The same things were measured in two ways. Each way mixes the same 12 hidden numbers, adds some noise and spreads widely along 7 directions of its own, which tell nothing about the thing.
Some things both ways: the first way, then the second way.
[-21 -12  23  14   7 -11 -23  -9  29  23  10   7 -14  13   2  14 -30 -37
 -18]
[ 20  -3 -16 -13  42 -35 -41   9  15  -3 -12 -52  14   5 -54  31  -4  13
  17  28 -14 -39 -42  13  15  -8  -7 -19]

[ -3  12  43 -30  34  40  33  27 -17  48  20   5  35  24  28 -14  -7   5
 -15]
[-10 -12 -12  -3 -21  41  11 -18  16  36 -20  16 -23  11 -16 -19  39  17
  -2   5 -43  14  16  13 -59 -12 -10  26]

[ -4  57 -63  15  65  40  -1 -30  20   9 -41   7 -67 -28  25  18  -7 -32
  36]
[ 13  45  18   9 -15  16  21 -21   3  39   3   1  27  39  41   7  -1 -13
  10   8 -37  25 -22   9  19   4 -32  -1]

[ -7 -15 -17  -7  55  26  -6  51  36 -47 -39 -14 -63  31  13 -29   0  59
 -23]
[-24  -2  11   0 -22  31 -12 -18 -23   4 -10  -9  -4  -8 -12 -18  50  -2
   0  40 -25 -38   8  18 -49  25 -11  16]

[-19  -1 -56 -25 -54 -32 -50 -48   9 -70  27 -10 -24  -2 -84  11  39  10
 -31]
[ 12  -1   5  19 -14   4 -11  -1  24 -25  20 -22  20  -4  20   3  -3  -1
  26  12  -1   4  12 -21   3  -5   7 -10]

[ 59  -7  83  15   1 -15  52  -6   0 -11   7 -59  18 -13 -17  -8  11 -22
  20]
[ -9 -31  50  35  -9   6  12 -16 -29 -13 -22 -21   5 -16   7 -11  19 -51
 -17  -9  33 -12  35  37  -7  50  44  -8]

[ 34  31  31 -11  26  33  29  -2  14  16  15 -39  -1  10 -29 -53   8  12
 -16]
[-27 -26  36   3  16  -3 -35   2 -69 -30 -34 -52  34   2 -11 -31  15 -37
 -43 -54  19  14  -4 -15  -1  44  38  -3]

[ -9 -45  47 -21  -9 -12   7  27  -4   5  10   1  35  -2  29   1  39 -11
  15]
[ 12 -24  -4   4  -6   1 -10 -12  -4  12  -1   1 -31  -3 -17  -7  20  -2
  26  -8  -3   9  20  37   1  15  14  -7]

[-43 -22  20  -4   1 -16  50 -12   5 -43  -8  -8  17 -62 -10 -17  60  34
  38]
[  4  -4  -1 -11  22  -1 -10 -30   7  24  -8 -20 -27   3 -32  -1  27  10
  40  20 -13  14  13  24 -21   6 -19  13]

[-18 -37  32   0  -2 -10 -31 -16 -19  35 -29  28 -15  -3  13   2  35 -10
  -7]
[ 10   8 -11  -7  10   6 -19  -6  -7  22  25 -12  14  10   9  -2 -17 -10
  18 -19  -4  14  -6 -24  21  -1 -25 -15]

[-16  11  -2 -15  23  48 -16 -10   3 -28 -24 -26 -52 -30 -14 -33   5 -20
 -14]
[ 21 -14  -4  47  -9   0 -24 -16  22  13  -8 -47  -8 -15 -38 -31  20 -18
  43  38  11 -11  50  -2 -30   4   8   8]

[ 42  62  11   2  -4 -11   0  -1 -41  54  17 -32   1 -14 -18   7   3   6
  32]
[  8 -20   7  27 -25 -28  -3  -2 -19  55 -24  -9  22   3   0 -19  -3 -26
 -28 -18   5 -35  14  -9 -52 -14  -2 -12]

[-14 -24  26  -3   2  -3 -21  19 -20  36  -1  14 -27  -4  29  53 -31 -41
  35]
[ 19 -44 -16  15 -64  12 -27  -5  40  15 -22  31 -31 -21   7 -39  -3  -3
  30 -28 -15   7  49 -10 -22 -32  21  23]

[-13 -41 -23  15 -39 -48 -76  28  -2  -6   9  23   5  24  55  64 -22  -8
  12]
[ 25  14 -11  33  26   1  -2 -14   8  40  -4  -6  -6  -2 -28  20 -26 -12
  61  10   8  -5  34 -26  -1 -10 -18   8]

[ 16   2  30  26 -37 -17   4  22  -1  18  29 -36  13  -4 -20   8 -14   2
   4]
[ -5   5 -13  27 -12  26 -14   3 -12  27 -14  -4  21  11 -21 -19  10  -9
  -4   9 -22  -1  10 -20 -18  -5  11  15]

[-11  -3 -23 -12 -23 -35   5 -14 -12 -80   5 -21  24 -47   2  14  63  32
  20]
[ -5 -29  25  15 -15   0  48  -3   4 -14  28  -3  26  12  49  26   7 -17
 -39   6   9 -16 -11  32 -15   6  19 -46]

[ -4 -36  43  -5  33  -6 -22 -14  10   2 -22 -19 -38   0 -35 -24 -10  -4
  26]
[-10 -18  24  17  -3 -10  -8   0 -39 -25 -12 -21  48   9  36  17  -6 -19
 -49 -36  -3 -16 -25  -4   2   1  15 -24]

[  9  -8  31 -81  16  34  -2 -52  -6  56  18   1 -37  44 -40 -24   9 -43
  -6]
[  8  -5  31  29 -16  -3  27 -10 -14   1 -24  -3   1 -10  13  -6 -10 -32
  27 -25  21  15  45 -31 -42  17  15   2]

[ 38  22  32  -5   4 -27   3 -31 -13  58  18  -1  19   5  11  29  10 -42
  23]
[ -1 -33 -38  -1 -29  23  -9  -5   6  43 -12  15  18  19  25 -13  -4   0
 -24 -20 -41 -20  -6  -7  -7 -45   1   4]

[ 32  47 -23 -21   3  29 -42  -7  31  15  21 -10  32  35 -14 -40   3   8
 -41]
[ 16 -15 -42  -4  -7  15 -27   1  20  38  20   6  11  15  -3  10 -16  13
  29 -24 -32  -6  -6 -32  15 -54 -29  18]

[ -6  -8   1   2 -31 -10  19  40 -24   6  12   2  -3  -8  40  40  16  10
   0]
[ -4  30 -24   2  15  29 -46  -4  -3  32  -1  -9   4   9 -44 -11  11  10
  20  39 -37  -5 -10 -12   3  -1 -25  18]

[-35  -8  16 -13   5  20   9  23   5 -55  10 -23  50 -28 -12 -60  60  45
 -25]
[ -5  11   9  -8   3  10 -22  -3 -10  -1  28   5  18  12  46  -8 -25  -2
  -2 -48   0  45  -1 -37  28   4   0 -21]

[ 22  29   5  32 -28 -28 -15   4   4  16   1 -12  43 -12   3  16   6  35
  14]
[ 16  27  -6  13  31  18  -2 -30 -14  57  11 -18   8  12 -29   9   5  -9
  52  -4  -7  35  25 -18   3   0 -39  27]

[ -4  -9  61 -30  18   1  49 -17 -22  42  -5   9   8  -9  18  22  39 -23
  34]
[  7  -1  16 -21  -3 -13 -15 -23  17  48 -10   9  -9  -4  12  -5 -16  -5
  31   4  -1 -15  13   0  -6  -7 -22  11]

[-15  47 -45  -2  12  39  12  32  32 -31  24 -39  18   5  -5 -39   2  36
 -26]
[ -6   3 -23  16 -14  20 -44   3  10  -3  10  11   1   2  -9 -20   0  20
  20  15 -30  20  11 -32  -3 -24   8  18]

[  9  53 -16 -14 -12  18  -1  68 -21   5  37 -14  71   0  68  20  14   9
  -8]
[ 18 -28  14   7 -16 -25 -16   9  -3  -5  13   3 -13  -3  -8  -6  10  -6
 -11 -31  11  26   0  48  15  20  31 -38]

[ 43   9  -7  21 -18 -12 -17 -44 -38 -10 -16 -24 -57 -14  -7  10  13 -15
   9]
[ 20 -31  -3  13 -36   6  -9  16  17  15  17  19 -33 -11 -19 -13  -1 -13
  20 -30  11   3  23  14  -5   3  12 -10]

[ -3  15 -51  25   8  16  34 -19  13 -62 -32 -24 -65 -94   3   9  14  13
  75]
[ 15   5  32  15  -9  -6  -4  -2   9   4   1  -7   6   7   7  16 -22 -25
  30 -24   4  11  -3 -12  20  -3 -19  17]

[  9  25 -16 -10  16  20 -21 -36   8  45  -5  25  15   6  55  34   8 -47
  14]
[ 18 -36  -6 -15 -12  -1   1   2  28  12  18   2  -1  14  15   8 -16  -6
  21 -37  -3  24  -5   5  34 -22   8  -2]

[ 26  10 -15 -10  18   6 -43 -13 -12 -32   2 -33  -2  55   3  -1 -15   6
 -12]
[-31 -23  -6  33  -4  31 -38 -16  -8  22 -10  10  35   1  33 -22 -28 -13
 -25  -8  -9 -11  30 -54   2 -38  18  28]

Other things, the second way, with their names:
k215: [ -5  11 -20   6   9  19 -66 -32 -24  26 -29 -20   7   6 -12 -18  18  22
  13 -18 -48   8   6 -22  -8 -21 -24  39]
k70: [ 21  34  -9  28 -15  19 -25  -9  -5  22  23  53 -23 -11 -15   9 -11   4
  51 -12 -20  57  27 -11  17  -6 -25  16]
k499: [ 25  18  -8   0 -13   7 -40  -4  26  -6   6  35 -33 -23  -2  -4 -20  16
  53 -29 -11  56  25 -21   9  -3  -8  -2]
k826: [-13 -25  27  14   1  17  11 -20 -21   9  14 -21  13   9   0  -3  21 -29
   1   2   9  11  14  21  11  16   9  14]
k72: [ -2  15 -15 -22  40   1 -17 -31 -11  60 -26 -37  22  15 -13 -17  -6 -32
   3  44 -17 -16 -19  -2   6   3 -36  -6]
k865: [ 29   2  21  19  -5 -32   8   9  -6   1  -4   8 -12  -4 -18  17  -4 -13
  15 -17  16  14   7  34   0  28  23 -38]
k856: [-11 -33 -19  21  20   7 -31 -20  -6   0   3 -56  44  -7   3 -11  -4 -29
  -7  29   5 -26  11 -35   2 -21   2  -1]
k724: [  2 -31 -14   3   3 -28 -38  -4   2   1 -34   1  -6   0  -1  -2 -19   0
  -6  13 -14 -37 -14  20  12 -19  23 -15]
k579: [ 35  37  15  36 -19 -14 -11  -4  -7 -10 -12  52  -8 -13  32  26 -49 -10
  46 -44  -2  44  21 -16  31   4   4 -15]
k790: [ -6 -55  16   1 -54  -8  12  -7  14 -13 -22  15  -3 -22  57 -18  -9 -26
 -19 -10   6 -42  17   3 -43 -11  21 -18]
k136: [ 17   7 -25  17  20 -14 -46  -9  -6  19  -5 -20   6   0 -22  -8 -17  -6
  36  12  -6   3  11 -19  24  -7   0  -8]
k359: [  7 -60  13 -11  15 -37 -56  -3  15 -22 -10 -39 -44 -31 -71  -6  25   4
  25   3  21 -21   8  49  -9   9  15   6]
k543: [-16 -29  26  26   0  17  20 -23 -12  -4 -36 -25  18 -12  21 -16  -7 -51
  -4  -5  19  -6  39 -26 -29  11  22  10]
k456: [-19 -23  17  32  16  23 -11 -27 -32  -2 -15 -50  28   1  -3 -30  22 -49
 -24  15   9  15  20   7   5  25  21   6]
k796: [ 11  32 -20  23  14  16 -15 -12 -25   9  -1 -10  14   8 -12  -6  10  -3
  24  15 -21  26  13  -4   9  21   5 -15]
k442: [ -2 -13   7   2  -1  11 -43 -14   2 -37   2  -7  -2  -8  25  -3 -10  -5
  22 -14  -9  13   3  -5  41   1   9   7]
k990: [ 11  -8  -1   5  -3 -12  11   1 -13  24  13  -3  20   9   3  10 -13 -20
   8 -17   6   1  -1 -15  -7  -7  -7 -16]
k782: [  5  -5 -13   3  24  15 -30   5   0  28   6 -14  21   9 -24   4 -28 -12
  15 -38  -3  20  -1 -46  25 -20 -12  19]
k851: [ -1 -32  48 -18 -37 -16  24  -2  24  -8   6  30 -17  -2  51  19  -9   3
  -8 -41   4  -5  -7  27 -25  -4   0 -13]
k605: [-10 -15  20  20  -1   0  14  -8 -11  -2  -4   2  23  12  30   4 -10 -18
 -31 -12  -1  17  -1   2  -5   0  19 -16]
k161: [  5 -31 -41 -10  -5  11 -40 -15   8  40 -43  -3 -25  -9 -32 -37   2  -6
  21   2 -25 -17  20  -6 -19 -22   0  20]
k107: [ -6  17  10  12  24  27 -16 -28 -25  38 -17 -23  22  15  -9  -8   2 -20
   8 -19 -15  28  10 -26   3   0 -23  34]
k45: [  9  16  19 -13  -4  -5  -9   2  20   4  17  -1  -8   6   8  18   2  20
  21   0 -10 -18 -12   9 -12   9 -20 -15]
k33: [-15   1 -12  -6  35  29 -14 -21 -19  50 -26 -54  36  37 -31  -7  34  -1
 -27  13 -40 -15 -23   9 -11  -3 -16  21]
k211: [ 10 -11  -2  17  10 -10 -33 -13 -10 -17  -1  12 -30 -26  -8  10 -11  -7
  20  -5   6   0  13  17  10   9   1 -21]
k671: [ -3 -36  22   7 -29   6  55 -20  -5  18 -17 -28  15   7   6  -5  50 -30
  -8  43   0 -46  16  58 -45  28  27 -10]
k848: [ 25  26 -13  27 -24  21  -8  -8   7  41   2  47 -27  11  16  -1 -22   8
  47 -37 -22  35  32 -18   4 -12 -16   9]
k411: [-20 -30  45 -12  30   0 -40  -2 -15 -60   7 -67  10  -3 -34  -6  31 -15
  -3  -6  18  31 -16  22  34  41  31  10]
k674: [-13   7  -6  14  -2  30 -21 -18   8  -8   4   1  21   2  24  -7  -3  -6
  -2  33 -23   9   2 -15  10  -8   2   3]
k896: [ 20  19 -27 -13   8  -9 -60  -6   9   9  -1 -19  -5   0 -25  21  10  20
  11  36 -51 -49 -55  31  11 -14 -55 -14]
k736: [ 10  11   0  -9  13  14   0  -7   6  20  14  13 -19  14 -19  25   4  25
  49 -12 -19  19   5   6   6   2 -13  14]
k342: [ 15   0  10 -48   0  -6 -18   7  50  12  17  13 -30   1 -20   5 -10  21
  61  -5  -4  27  -1   2  14   0  -9   9]
k228: [-24 -46  10   6   6  11 -30  -2  -7 -11 -10 -41   9   4 -34 -10  33  -5
 -28  12 -10 -30 -15  22 -14  -2  12  21]
k596: [ 16  -3 -15  32  -4   2 -26   3  -5  20   0   5  -7  10 -16 -11 -11  -9
  10 -21  -7  25  10   1  19  -3  13 -10]
k462: [-14 -14  18   4  -1 -11 -34   5  11 -20   8 -15  41  15  50   1 -37 -13
 -41   2  -7  -8 -40 -13  40 -21  12 -21]
k454: [ 13 -25 -34  43  19 -15 -51  -6 -10  -1  -3 -36  17  -1 -29 -19  -4  -4
  18   6   4  16  28 -19  18 -16  38  -9]
k98: [-24 -37 -14 -15  10   9 -39 -11   7  15  -7 -19  42   8  18  -1 -18  -2
 -30  -4 -22 -28 -22 -35   5 -49  -8  18]
k476: [  4 -45 -12  20 -22  11  15  10   6  40  16 -23  21  15 -12 -29  -8 -51
  11  10  22 -18  21 -10  16  -7  25   1]
k885: [  7  43 -11  -2  25  41 -36 -16 -11  28  13 -26   3  24 -33   2  19   9
  35  -1 -41  28 -17 -10  24   6 -53  30]
k878: [ 12  18  16   2   2 -15  -8  10 -13 -14 -29  -5   6  -5  -4  28 -24  -8
   6 -30 -10 -15 -26 -27 -23   4 -23 -10]
k931: [ 14  21  13  15 -17 -12  -2   3  -2  23  11   3   8  11  11  16 -19 -11
  26  12  -6 -29 -10  -8  -3  -4 -28  -9]
k188: [ 10  43 -16 -12  39  36 -34 -21  -6  15   7 -48   3  21 -44   3  35  26
  64  17 -37  20   1  -8  18  22 -27  28]
k838: [-12 -60  28  15 -32 -10  20 -24  11  -1 -18   0  -4 -25  26 -16   2 -38
   2  16  23 -20  43   8 -42  -7  24   9]
k496: [ 28  -2   5   4 -20   6 -21  -8  53  20  24   9 -35 -17 -21  12   2  12
  63   8  -6  -6  22  14  -6 -12 -33  17]
k636: [-21  29 -39  -6  16  66 -30 -19 -24  41  -7 -33  37  50 -22 -25  43   3
 -16  42 -77  13 -40   6  29  -2 -22  32]
k971: [ -3 -38  44   6 -13 -50  22  32   4 -61  11 -18  30  -9  23  41 -22 -27
 -36  13  33 -57 -40  19  -6  13  33 -60]
k386: [ 10  22   0 -18  -8   1 -17  18  42  13  19  20 -31   1 -27   9 -10  27
  47  32 -17 -13  -9  -3 -11  -1 -23  -2]
k687: [  7  20 -22   6 -23  12  11 -27  -1  24   4  42  20   6  68  15 -29   0
  35  14 -33  -9  15 -31   4 -27 -18  -7]
k81: [ 18 -14  -2  29 -42  24   8 -24  28  14  -4  44 -24 -13  30 -21 -10 -17
  50  -1  -4  44  62   0  12  -8  26  15]
k145: [ -6   8  11  23 -11  19   7 -19   0  31  -9   7  10   7   2 -17  -5 -24
  29  23  -7  22  30 -24 -12  -5  -2  30]
k185: [ 15 -20 -15  27 -29   2 -49  -9  21  -8  12 -17 -20 -13 -35 -31  31  12
  42  28 -14  18  28  10  -8 -14   8  18]
k758: [ 24 -43  12 -25  -4 -28  25 -14  10   1  14 -23 -22  -3  10  13  18  -6
  29 -25  19 -12   8  44 -12  19   4 -37]
k331: [ 30  -2  18  27 -10  -4  39  -8 -13  32  -2  -5 -35   0 -41   8  32 -20
  45  -6  16   2  38  47 -35  44   3 -13]
k512: [ -1 -17  -5  30  -5  15 -23  -5 -18  13  -8 -21  10   6 -29 -17  14 -14
   7  -5  -8   5  18  -7  -3  -1  16  18]
k312: [ 14   4  15  24  11  -5  19  -4  -4  61   5 -23  14  17 -29  18  -3 -19
  29   7  11 -30  13  -4 -19  -1 -24  11]
k356: [ -1 -34  -1  11  24 -17 -25 -15 -21  20 -31 -65  30   6 -11 -15  -4 -43
 -23   5   7 -39 -13   4   5   0   3 -12]
k841: [ 29  32  -3  12 -14  14  11  -9  29  41   0  17 -10   6  -7   1 -11  -8
  59   8 -14  27  25 -15  -7  -2 -21  11]
k695: [ -4 -65  19  17 -27 -32 -29   2   7 -15   7 -10   6 -14   7  -9   0  -9
 -19 -16  17 -17   8  15 -11 -23  30  -2]
k150: [-22  21  24  -2  -4  25 -20  -1 -19 -16 -16  36  15   6  49  14 -43 -12
 -21 -38 -26  16 -30 -36  22  -8 -17  10]
k440: [ 31 -44 -18   6  11 -16 -39  -1  40 -18  13 -15 -13  -6 -18  29 -16  15
  21 -40  -5  19  -9  11  31 -40  -1  -5]
k943: [ 11   4  11  16 -25  21  22  -1  11  24  29  19 -14   8  -5   7   7  -4
  41   2  -4  13  22   2 -14   2 -15  12]
k825: [ 15  26 -18 -16  -3   0 -32  -6   7  32   8  -3   2   4  -6 -14  -5   0
  24  14 -23   5 -12 -11   2   1 -31 -17]

Some of these things the first way, each followed by its name:
[ 45  48 -53 -29 -10 -33 -28 -61  21 -12  14  -6 -29  37 -12  54  28 -24
  -3] => k671
[-17 -35  78   2 -46 -54  47 -37 -48  50   6  12 -12 -54 -43  28  66 -27
  23] => k825
[ 50  28  16 -47  30  37  19  -5  -6  45   1 -14 -17  13  42  -9  21 -33
  14] => k331
[-22 -22  23  38  22 -16  -5 -33  29 -47 -32 -29 -35 -28  -4  15 -20 -34
  41] => k81
[-54 -30 -12   6 -15  12 -35  26  -2 -20 -28  -6 -38 -31 -15   5  -2  16
  18] => k185
[  1  28 -22 -26 -13 -16 -46 -28 -10  28  21 -10  12  17  29  45   3 -48
  13] => k454
[ 15  15   7  -1 -25  -6   8 -28  16 -43  30 -25  23 -30 -55 -57  55 -11
 -31] => k356
[ -3  -9  14  23  27   6 -52  10   5  21 -14  13  -4  26  28  12 -29  -5
 -15] => k33
[  25   11    5   38   54   16  -31  -72   -5  -10  -73  -19 -112    1
  -32   -7  -36  -11    6] => k496
[-24 -28   7 -35  39  18 -21  31  18  36  23  23  10  62  63   7 -13 -64
  -9] => k724
[ 21  65 -76 -28  12  44   5 -33   0 -14  -3   2 -13  20  31  24  18  10
 -24] => k411
[  1   0 -29  33   1  -2 -53 -38 -13 -23 -36  -2 -61 -13  33  32 -26   3
  17] => k782
[ 17  27  29  -5  10  32  79 -26   3  28  29 -30  -3  -1 -36 -45  26 -14
 -28] => k386
[ 10  17 -71   1 -63 -51 -26 -23  16 -53  50 -15  -8  17 -49  21  21  15
 -28] => k971
[-12  -9  -8  -9   1 -44 -40  12  13  21  -2  48  42   6  61  50  43   3
   6] => k758
[ 16   5 -21  -9  22   2  -8  -8  29  -4   5   7  -3  32  12  11   6 -23
 -11] => k442
[ 21  19   2 -12  38  31   4  16   6  14  12 -23   1  10  15 -28  -3 -17
  15] => k848
[  6   4  37 -29  29  43  24  -3 -11  19 -13 -10   0 -10  14 -20  10  -1
  19] => k107
[ 41  38 -46 -37  15  47 -49   3  -9  36  -4   1 -21  43  48   8  -5  -8
  -4] => k312
[ 37  42 -51  18 -26 -16  23 -11  -9 -49  16 -34   4 -25 -12  12  24  43
  15] => k228
[  1  -6  38 -44  -2  29  36  77 -45  68  -7   7  17   0 100  49  -5  -1
  49] => k70
[-42 -36  12 -26  33  20 -13  75  25 -22  -2  -5 -26  -1  57  22 -40 -21
  46] => k579
[ -9  33 -35  22  13 -13  29  10  18 -55  -3 -19   1 -26  35  31   9  15
   6] => k674
[  8   2  14 -29  47  -1 -10 -20  -8  25 -17  -3 -45  13 -24   6  -3   4
  39] => k215
[ 44  48 -32  37 -17   0  11  18  10  10  16  -7  20  -9 -10  -4  10  30
 -19] => k885
[ -6  38 -40 -32 -30 -15 -15  23 -29  -5  47  17  15  29  26  60   1  10
 -22] => k499
[-23  -7  30  75  -8 -50  11 -29  13  -5 -17  12  -3 -35  -5   6  20 -13
 -10] => k72
[ 24  -5   2 -33  -8  20 -31 -25 -24  47  -3  -5 -35  31   1  15  -4 -34
  10] => k512
[ 46  41 -18  -6  10  50  -8 -66   4  41 -33 -13 -44 -11  55   1  27 -73
   2] => k476
[  8  34 -36  29  -5  -9 -62 -37  13 -40  11 -12  15   0 -32 -11 -30   2
 -19] => k440
[ 15  14  40  37   9 -25  35 -33  24 -11  15 -28  -6 -19 -31 -28   7 -20
  -5] => k161
